The rows of a group lie close to one hidden flat surface of 10 dimensions, which may be shifted away from zero. Surfaces can cross.
Some rows, each with its group after it:
[ -5   6  -5  22  -9  22  -5 -21  16   3  11  18   8 -23] | (0)
[  9   0 -18 -11   1  -2   3  -4  -4 -19  11  -5  -9  -1] | (3)
[ 20  12   0 -10  14 -30   5  -6 -20  14   5   6  -5  31] | (1)
[  9   1   2  -7  21  -4  22 -10 -14  -8  32  29   8   1] | (2)
[ -1  -5   5 -11  -2  10   3  -3 -30 -12  -5  28  -9  16] | (1)
[  2  -1 -16  -3  14   3 -10 -27  16  -7  27  15   9   0] | (0)
[ 29 -10  16   6  -4  15   2  -7 -12 -13  19  -6   9 -16] | (3)
[ 26   7  20   0  30  -1   7 -18 -13  -9  42   7  19  -1] | (2)
[-11  10 -22  -3  -1  19 -13   0 -28  14 -11  27 -12  33] | (1)
[-19   4   6 -11   8  20 -11  29  12  23 -44   0  -7  18] | (3)
[ 15 -14  15  29 -21  21  -3 -17 -19   6  13 -12  -3  -1] | (1)
[-11 -18  10  11   5   7   3 -15  -1  -8  -2 -10   8  -7] | (3)
[ 12  -7   0   1  -7  11   2   7  15   6   2  -6 -11  -3] | (1)
[ 10  -7 -11  -9  30 -12   7  -5 -13  23 -21   3  -1   8] | (1)
[ -2  22   7   3   0   5 -15  18   8  18   1  -2  -3  11] | (2)
[ -9  17   8  30   4  27   0  -6 -10  24  -2  27  14 -20] | (2)
[ -5 -26 -16  -3  10   1  14  -3   7   1  15   5   5  -9] | (2)
[ 17  -7   1   9  -6  13 -12 -22   3   2  -9  21 -26   1] | (2)
[ -1  14 -19 -11  -4  10   9   5  31  -3  10  29  -6  -1] | (1)
[-20   0 -17   1 -13   6  -8 -17 -10 -19  15   7  13  12] | (1)
[  6  -5 -18   0  17  15   0 -14   5   4  -9 -14   7  -3] | (0)
[  7  -6 -13  10 -16  -2  30 -20  -3 -17 -15 -21  -2 -30] | (1)
[-10  -5 -17   4  13  29  -6  -8   7  14  -2  18   8  -2] | (0)
[ 17  13   0   4  19  -7   2 -33 -13  -1  17   9  21   4] | (0)
[  2  21  -6  -2  -5   6  14   1  -4   2  -6 -18  16  10] | (0)
[ 18 -17  -9 -22  32  22  -4  -9   3  -8  -3   2  17  -7] | (0)
[ 12  47 -29 -10  20 -13 -15  13  20  28   1  31 -33   4] | (3)
[ 13  -5  11   3  -1  34   3   7 -13   6 -34  17  -7 -15] | (1)
[ 27  -4  32   4  -1  16  -2  10  -1  10 -12  -9   0 -12] | (1)
[ -3 -24  22  18 -21  11   8   4  -5   2  -6  17 -20 -11] | (2)
[ -7 -15 -19  -3  17   8   7   6   5   6  -1 -19   3 -12] | (2)
[-29 -25   0   7   9  17   3  -2 -18 -11  13  -2 -14   9] | (2)
[ 11  22  29  19 -12  10  10  -7 -20 -19   1 -10  -3 -19] | (2)
[  6  -4 -26   6  16   6  -8 -25  -7  -4  18   1   6 -13] | (3)
[-14  19   9  -9  -6 -26 -11   5 -12 -10   8   9  18  14] | (0)
[ 21  12 -24 -15   4  12  13   3  27   8  -8  13 -45  10] | (0)
[  9  16  -1  -7 -12  19  22   4   6 -14  12  18  16   2] | (0)
[  4   1  19   1  -5 -17  -3  16  -6  -6  22 -11  -4  -1] | (3)
[ -7   9 -18 -14   4  -1   7  -8   0 -15 -11   2   0   9] | (3)
[-16   5 -35  -2  -7   2  -2 -13  -4 -15  21   8   5   4] | (3)
[ -3   3   5 -26  15 -15  -3  10 -10 -10  10   1  18  24] | (0)
[  4  -4  -7  -2  10   1  -3  -2   2   3  30  25 -11   7] | (3)
[-13 -10 -49  -8  -2  27  -7   1  -8  -7   7   7   1   4] | (3)
[ -3  26  11   2   5  -4   3   5 -31  -1  -8   8   2   5] | (2)
[-12 -16  16  14 -16  29  16 -25  44 -21  -2 -11   3 -11] | (3)
[ 17 -16  -2 -24  18  -1  -1 -15  -3 -37  -2 -11  12 -16] | (0)
[-29   4   0  -4  29  -1  16  11 -39  -8   6  -5  14   7] | (2)
[ 23  -4   8 -16   6  13  13   5   5 -11   0  23 -16  -3] | (0)
[ 12  -8 -14   0 -18   5  20   6  -6  -5 -18 -18 -37  -1] | (1)
[ 12   4  24  20 -20   4   3  -6  -4  -9  -2 -24   1 -25] | (2)
[ 10  11   6  -1  26  11  -8 -16   3  14 -12  18   6   3] | (3)
[ 16  13   4  18 -11 -27  -2   3 -25  32 -10 -40  -7  22] | (1)

New rows, each followed by its group:
[-13  -4  -2   7   0   1   6 -25  -9 -16  -7  -6  14  -7] | (3)
[ -4   5  11  19 -12 -20  18 -10 -12   1  -3 -19 -13   8] | (0)
[ 14  11 -10   6  -5   1  -5  -7  11  18 -16   3   0 -10] | (2)
[-15 -32  18  16 -12   2  -6 -10 -13 -15  16   4 -15   8] | (2)
[-10  10  16  14 -14   9  -6   8   5  -5  31  -4  -6   8] | (2)
[-18 -24 -12  17  -5  13  10  -7 -10  18 -33  23  -2 -22] | (2)
[ 10   4  -4   5 -12   9   0  -6  32   0  32 -25   6   7] | (0)
[ 10   8   3  -4 -14  -3  -3  15  35  -2   6   5 -32   0] | (0)
[ 16 -15   2   6  -9   1  11  -7   9   4  -3  10  -3 -18] | (2)
[ -9  37 -27  -4   8  10   5  17  24  13  22 -10  15   0] | (2)
[ 10 -29  -3   8  12   6  -6 -38 -15  -5 -16  13 -11  -5] | (2)
[ -2  -4 -16   3  22  17  -3 -11   4  22   0  -8  10  12] | (0)
[ 11  -9  13  -4   5  11  -2   4  -6  -6  -8  -9 -28   4] | (2)
[-17 -12  -6  -4 -20   3  11  28 -21 -10  -5  -2 -21  -2] | (3)
[ 16  -1 -13  -3  -3  -2   5   6  16   6 -25 -24  -1 -20] | (2)
[  4  -5  10  -2  27   6   3  -3  -6  21 -16  36  17 -10] | (1)
[-15  15 -17 -10  -2  -4   5  -7   5 -12 -12   4  -3  10] | (3)
[ 35   8  24   9   4  -2  13  -8 -12   4 -10   8   7 -24] | (2)
[ 4  4 -3 -9 -4  2 15 10  0  2  3 -4 -8 20] | (0)
[-13  10  -2  14 -22  21 -19  14  38  12   1   3  -5 -18] | (0)
[ 1  7  9  7 15 22  5 17 12 22 25 21  3 -7] | (2)
[-2 15 -4  9  8 15 -2  9 13 19 14  1 10 -2] | (2)
[-43  -9  -8   8  -4 -11   0  -4  -2  -6  15   0   1   4] | (3)
[-12   0 -13  22  13 -12 -17 -15   2  13  30  -1   2 -18] | (3)
[ 25  22  12   2  18   8 -16 -15 -10 -10   2 -25  -6   6] | (2)
[-14   3  -7   0  14  14  -1  31   1  22 -16 -29   1  -5] | (2)
[ 34 -13  28   2   2 -21 -23 -11  -5  22 -29   9  -1   6] | (2)
[ 21   5 -24   0  21  32  12 -26  10  12   6  17   3   3] | (0)
[ -2   0 -30  -5 -23  -2   8   6  -1 -22  29   4 -20  -4] | (3)
[  6 -21 -19  18  15  20   8 -39  13   1   1  -7  19 -34] | (1)
[ -3   8   7   2 -19   0  -3  15   9 -14 -20  -2 -10 -29] | (0)
[  2   0  29   7  -7   1  -3  20  -5   5 -28   4  -7 -21] | (0)
[-27  20 -29   5   0 -10   6 -19 -16   2 -10  27   0  13] | (0)
[ -6  -6  -6  -4  16   8  -2   5   3  12   1  16 -16   2] | (3)
[ -3  20 -11   0 -19   8   6 -11  14 -13  19  -6  28   0] | (0)
[ 36  20 -18   2  -6   8  -6 -24  23  11  -7  18  -5 -14] | (2)
[ -8   8   7 -15  15  -3 -17  14  -3   6 -17  -3  23   7] | (1)
[-24 -36  -5   5   9  27  -6   2 -13   8  10  22   7   9] | (3)
[ 18  28 -12  14  -5  13  -1 -14  23  10  -1   5  -5 -11] | (0)
[ 10  16  12  -5  -1  -5   9  -7 -18 -18   9  12 -14   7] | (2)
[ 17   2  -1 -15  22  -1  -2  -6  -9  -1 -19  21  -9  -4] | (0)
[ -4 -11 -22  -2 -28  40   2  10 -15 -16  -5 -12  16  -6] | (3)
[ -9 -23   3   1 -26  24  20  -1 -26 -23   6  23   4  -1] | (3)
[  0  10   6   1   1 -17   2  -9 -18  -9 -27   3  -4 -15] | (0)
[ -1   4 -10  -2  17 -12  -4 -15  -8  11   5  14  17   4] | (2)
[  2  -3  30  15 -39  -8   7   7 -10 -14 -18 -12 -23  -6] | (2)
[ -4 -25 -21 -14  10  19  18  -5   9 -14 -11   9 -13 -14] | (1)
[-19  -7  -8  13 -18  -3  -3   0   6 -12  30 -11  -1  -7] | (3)
[-10   5 -35  -3  24  -4   8 -38 -29  -6  -9 -19  30  14] | (0)
[ 38  -4  10 -15   8  25   8  -2  16 -13   9   1   8 -14] | (0)
[ 27  -4   8   3 -21  12   9   6 -11  -6  -5  -9 -26   2] | (1)
[-13  11 -16   3 -20  -8   1   4   3  -2   2  -9   0  10] | (1)
[ 20  14  -4  -2  14  10  15 -20  -7   4  10  33   4   7] | (0)
[ 23  -5  31  14  -3  30  -1   4  24   9  27   2  20 -13] | (0)
[ -5   0  -9  -5  22   6   2 -21  13  -3 -10  -5  -3   1] | (3)
[ -9 -13  -4  -1   9 -24   0  -6 -16  12 -10   8  23   2] | (2)
[-53 -14  -4  26  -8   5  -8  13 -24  20  -9  12   8  -3] | (3)
[  5 -22  -6  -4   0 -19 -15 -26 -15 -19 -18 -24 -10  12] | (2)
[ 35  16 -17  -2   2  -2  -7 -17   1   7  16 -10 -12  22] | (1)
[  7  -7  13   5  17   4 -23  -4 -18  19 -26 -10  -1   8] | (2)
[ 15 -11   4  -3   0  -8  -1 -19  -7 -15   0   0 -12   3] | (2)
[-13 -22  -4 -15   5  17 -15   6 -31  -6   5  19 -18  42] | (1)
[-19   8 -12   3   4  -4  14   5 -13  15  -4  30  12  -3] | (2)
[ 21  31  -7  -3   4  24  16 -16   2 -31  18  -5 -26  -6] | (2)
[-12  24  12  -9 -28 -21 -15  20  23 -16  27  10   3  11] | (0)
[ 32 -22 -27 -19  14 -11  16 -10  17   6 -18   5   1 -20] | (2)
[  6 -11  -9  -1  23  33  19   6   6   7   2   9 -12 -20] | (2)
[-35   3 -25   3  -9  15 -24  23 -11  15 -12 -20  16  11] | (3)
[ -1  -2   9  -7 -18   5  21   9  25 -19  12  10 -27   4] | (3)
[  1 -11   4 -15  13  -6  22  -8   2 -16   5  33   4 -10] | (1)
[-25  -8 -16  20 -20   9  10 -17   7 -14  19   6  -5 -21] | (3)
[ -8  19 -20  -9   6 -32 -10  -1  13  -6  25 -17  -5  11] | (3)
[ 16  11  13  13   2   0   7 -15 -23  -4   9  21   7 -20] | (3)
[ 16 -24  22  -7  12  20  -9   3   0 -16 -22  -8  11 -41] | (0)
[-12  24   1   8 -20  -3 -17  10  15   2 -13 -12   7 -13] | (0)
